The rows of a group lie close to one hidden flat surface of 7 dimensions, which may be shifted away from zero. Surfaces can cross.
Some rows, each with its group after it:
[ 17  -9   5  -1   3  13   6  -3  12  -8 -20]
pip
[  1  21   1  11   2  -2  13 -12  25 -11  15]
pip
[ -3   0   3 -20   1  15 -17  17 -16  16 -12]
Rapa
[ -5  11 -19 -27  -8  13   1   0 -12   6  -7]
nemi
[ -1  -1   1   5  23  15  -7   4 -13  -2  22]
kag
[-13  23   9 -19   3  -5 -15  -1 -17  -4   3]
Rapa
[-13   1  13  -1 -20 -11  15 -32  -6  -7   3]
kag
[ -4 -13   5 -18  -1   1 -13  21 -21   5  -7]
pip
[ -8  -8 -13 -25   0  12   0  21 -17  12 -11]
nemi
[  8   8  10  -2   6  19  -2 -27  -2 -20  16]
pip
[ -8  13  12  14  11 -29   7   4  -1 -18  14]
feb
[ 16  -2   1   3  -1   4   5   5  13 -24  10]
Rapa
[ 6 -4  2 -7 10 12  6 22 -2 -4 -6]
nemi
[ 10 -11  -2  -8  -4  21  -9   6  -6  -6  10]
Rapa
[ -9  13   7  -8  -5 -39   7  -3  -3 -23  -7]
feb
[  2   1   1 -12  -6   7 -15 -22 -17   0  -8]
Rapa
[-16   4   0  -4  -2 -26   9   3  10  -5   0]
pip
[ 15   4 -10  10 -11  22  -8  -7  12  19  -9]
Rapa
[ -2  12  -2  -6 -14   3  -6 -29   0  12 -19]
pip
[  2  37  -1 -13   2  -4   7  12  10  -7 -13]
nemi
[ -9   1   9 -15   8   3   0 -12  -8  -3  -7]
pip
[  7   5  -4  10  -6   6   1  -3  10  21 -21]
feb
[  3  20  -7 -10   9  33  -1  23   4  24 -10]
nemi
[ 0 -2 11 -4 14 15 -3 19 -2  3  9]
pip
[ -3 -14 -15   1  -9  -2   2   8  -6  13   0]
nemi
[ -9   5  14 -13   9   6   4   9  -9   5 -10]
kag
[-5 -2 -1 15  6 19 -1  7  5 20 26]
feb
[ -2  16  13 -16  15  13  -4  -5 -14  -5  -6]
kag
[  2   6  10 -15  -3 -25   8  -4  -1 -26 -23]
feb
[  8 -33  -3   6   1  15  -3  11  -5  -5  19]
Rapa
[ -4   8  10  -5  12  33 -12  -8 -10  10  15]
pip
[ -1 -10 -16   0   6 -12 -13  -1 -19   3  -3]
kag
[ 14  -5  -2   7  -5  20   6 -12   7  15 -23]
kag
[-2 -9  3 11 10  9  3 15  3  8 15]
feb
[-11   5   4 -18  -4  -9   2  -8  -4 -20  13]
feb
[-10  20   1   2   0 -11   0  14   6   9   4]
feb
[  4  -6  10   4  15   5  -2  -7  -6 -18  15]
Rapa
[ 10   5  -1  12  -3  -4   0 -23  10   2 -21]
Rapa
[  6 -14 -12 -11 -25   0  -6   9  -4 -12  15]
Rapa
[ 19  -1 -15  -6 -17   2  14 -22  10 -21 -14]
nemi
[  5   8  -6   8   2  20  -5  -6   0  24 -10]
kag
[  0  -1 -19  -3  -9   9   6  -3   0   0  13]
nemi
[  1  29  -1   3  -6  -7   1   8  11  14 -20]
nemi
[-13  12  -3  -2  -7  -4   0  -2   5   2  21]
feb
[ -7 -17   0  -9  13  15 -15   2 -30  20  -7]
kag
[  2 -12  -3  -2  -4 -10   6   1  -4   2 -17]
kag
[ -9  13  -2   1 -11  -4   0 -17  -5  14  -4]
kag
[ 16 -16  14   0  24  29   6  16  -5 -12  -1]
nemi
[-17   7  -7  17 -12 -40   2   1   0  13   4]
feb
[-18  14   6 -13   7   9 -10   0 -13  18   4]
pip

New rows. What belongs after each?
[  5   2  -7  12 -10 -15   3   0  14  -7   7]
Rapa
[ -4 -17 -14   8 -11  16 -12  17  -5  23  31]
Rapa
[-16  18   4 -20  -1  -3   1  -1   1 -19  26]
feb
[ -4   1  -3   6  -6 -16  -5 -15  -3  -1   0]
Rapa
[  5  -7  -4 -15  -9  15 -14  13  -9  15 -18]
Rapa
[  7 -20 -16   8  -2 -11  -2   6  -2   8 -16]
kag
[ -9  -4  -3   4  -4 -13   5   9  -3  10   1]
kag
[  0 -20  -3   8  -4 -20  17  13  15 -27  21]
feb
[ -1  -8 -14 -12   3  13  11  15  -5 -13  20]
nemi
[ -6  26  -4  -1  -7  -8  -9 -15   1   1  11]
Rapa
[  9 -15  11 -11   8  -6  -1  -1 -11 -19 -22]
Rapa
[  0 -10  -3 -12 -15   3 -15 -23 -20  -1   0]
Rapa
[  2  12  12   0   6  13   8 -13   0  -9   4]
kag
[-13  -2  10 -12  10 -10   7   2  -1  -6  -8]
pip
[14  7 -2 13 -5 16 -3 11 13 -1 20]
pip
[  1  27   7 -22   6  16  -4 -12 -14  -7 -11]
nemi
[ -9  -3  -2  -3   3  23 -17   8 -16  14  34]
Rapa
[  3 -13 -12  24  -9  14  -8 -10   3  23  18]
Rapa
[ -2  30   4 -24  -1   5 -10  15  -3   5 -17]
Rapa
[  0 -11  -5 -12  -2   7  -2  12 -14  17 -26]
nemi
[ -3  -9   8  -5   5   6 -11 -23 -23 -14  21]
Rapa
[  1  16  17   6  11  20  -9 -25 -17   5   6]
nemi
[  9  10  -1   7  -4  -7   0 -11  12  -4  -8]
Rapa
[-15 -13   0   0   7  -9  -8  22 -13   3  25]
Rapa
[  4  22  10  -7   5  21  -9 -19 -12   8 -10]
nemi
[ 19   9   1  13   1  16   3 -22  16 -13   7]
Rapa
[ 15   8  -2 -13 -16  10  -7 -23  -2 -20  -7]
Rapa
[  8  10   2  -2  14  22   8  10   5 -10  12]
nemi
[-10   1  -8  15  -3 -11   4  18   3  14  18]
nemi
[ -7  33   7   5  -1 -32   1 -13  -1  -4 -14]
feb
[ 14  12   0  14  -2  -9   8  -9  22 -15  -4]
Rapa
[-1 27 12 17 19 13 -2 -8  2  4 21]
feb
[ -6 -15  10  24  30  -5   1   3   0  17  -4]
Rapa
[ -5 -17   4  -3  15   6  -6  39  -6  16  -3]
Rapa
[-28   6   9  -7  17   5  -2 -11 -12  16  15]
pip
[ 3 19 -2 10  1  1 11 18 19 12 -8]
kag
[  5  -4  -5  24   2  19  -8 -25   1  15  23]
Rapa
[ -5  16  -2  -4   0   3  -4  18  -3  27 -21]
nemi
[ 18 -24  -2   4   1  25  -7  -1  -2  11 -14]
Rapa
[  6  -7  10   4  -3  -4  -4 -17 -15   3 -21]
nemi
[  0   7   2 -23   4  24   3  21  15  -3   1]
feb
[  8   1   2  -3 -12 -19   6 -11  -2 -15 -23]
nemi
[  3  11  -6   5 -12  -1  -1  -3   3  20 -21]
nemi
[ -8  14   8   4  10   1 -12 -34 -15  11 -11]
Rapa
[  0   9   6  25   2 -36  11 -14   5 -19   8]
feb
[ -4  -6  11 -11  16  22 -14   4 -21   1  14]
Rapa
[ 0 -9  5 14  4  6 -3  1 -9  7 10]
nemi
[  4 -15 -11   4 -12  -5   0  29   9  -7  26]
Rapa
[ -7  -7  -8   9  -5   9 -15  -4  -9  31   8]
Rapa
[ -3  17  -3 -15 -19  -2   5 -26  10 -21  16]
feb
[  9  12   6   0   2 -11   4 -18   7 -30   0]
Rapa
[ -1  -3   9   8  17  -6   5  32   3   9 -10]
feb
[ 14 -24   5   4   2   2   7   6   7 -21   2]
pip
[ -4 -16   1  19  12   0  -4 -10  -5  11  12]
Rapa
[ -7 -10   2  -7   6  26 -18   8 -22  13  23]
Rapa
[ -2   7 -17 -10  -9   7   0   1  -5  12  -6]
nemi
[ 12 -27  11   9   4  -5   6  -9 -10 -22   3]
nemi
[ -5 -13   8  -6   4   0  -3 -14 -14 -16  22]
pip
[ 2  7 -8 24 -6 18 -1 -5 16 19 29]
pip
[ -1  14  -3 -13  -9   2  -7  18   3  -9  13]
Rapa
[  1  35   6   4   1  17  -6 -21  -1  10   1]
nemi
[ 20  -3   3  -1   2  22   2 -24  -2  -1 -23]
kag
[ -7  -9  -1   0  21   3  -7  21 -17   6  15]
kag
[  3   1   0 -11  -8   3  -7 -10 -10 -14   8]
Rapa
[  6 -22  -7  -8 -16 -23   1  10   0 -21  -8]
Rapa
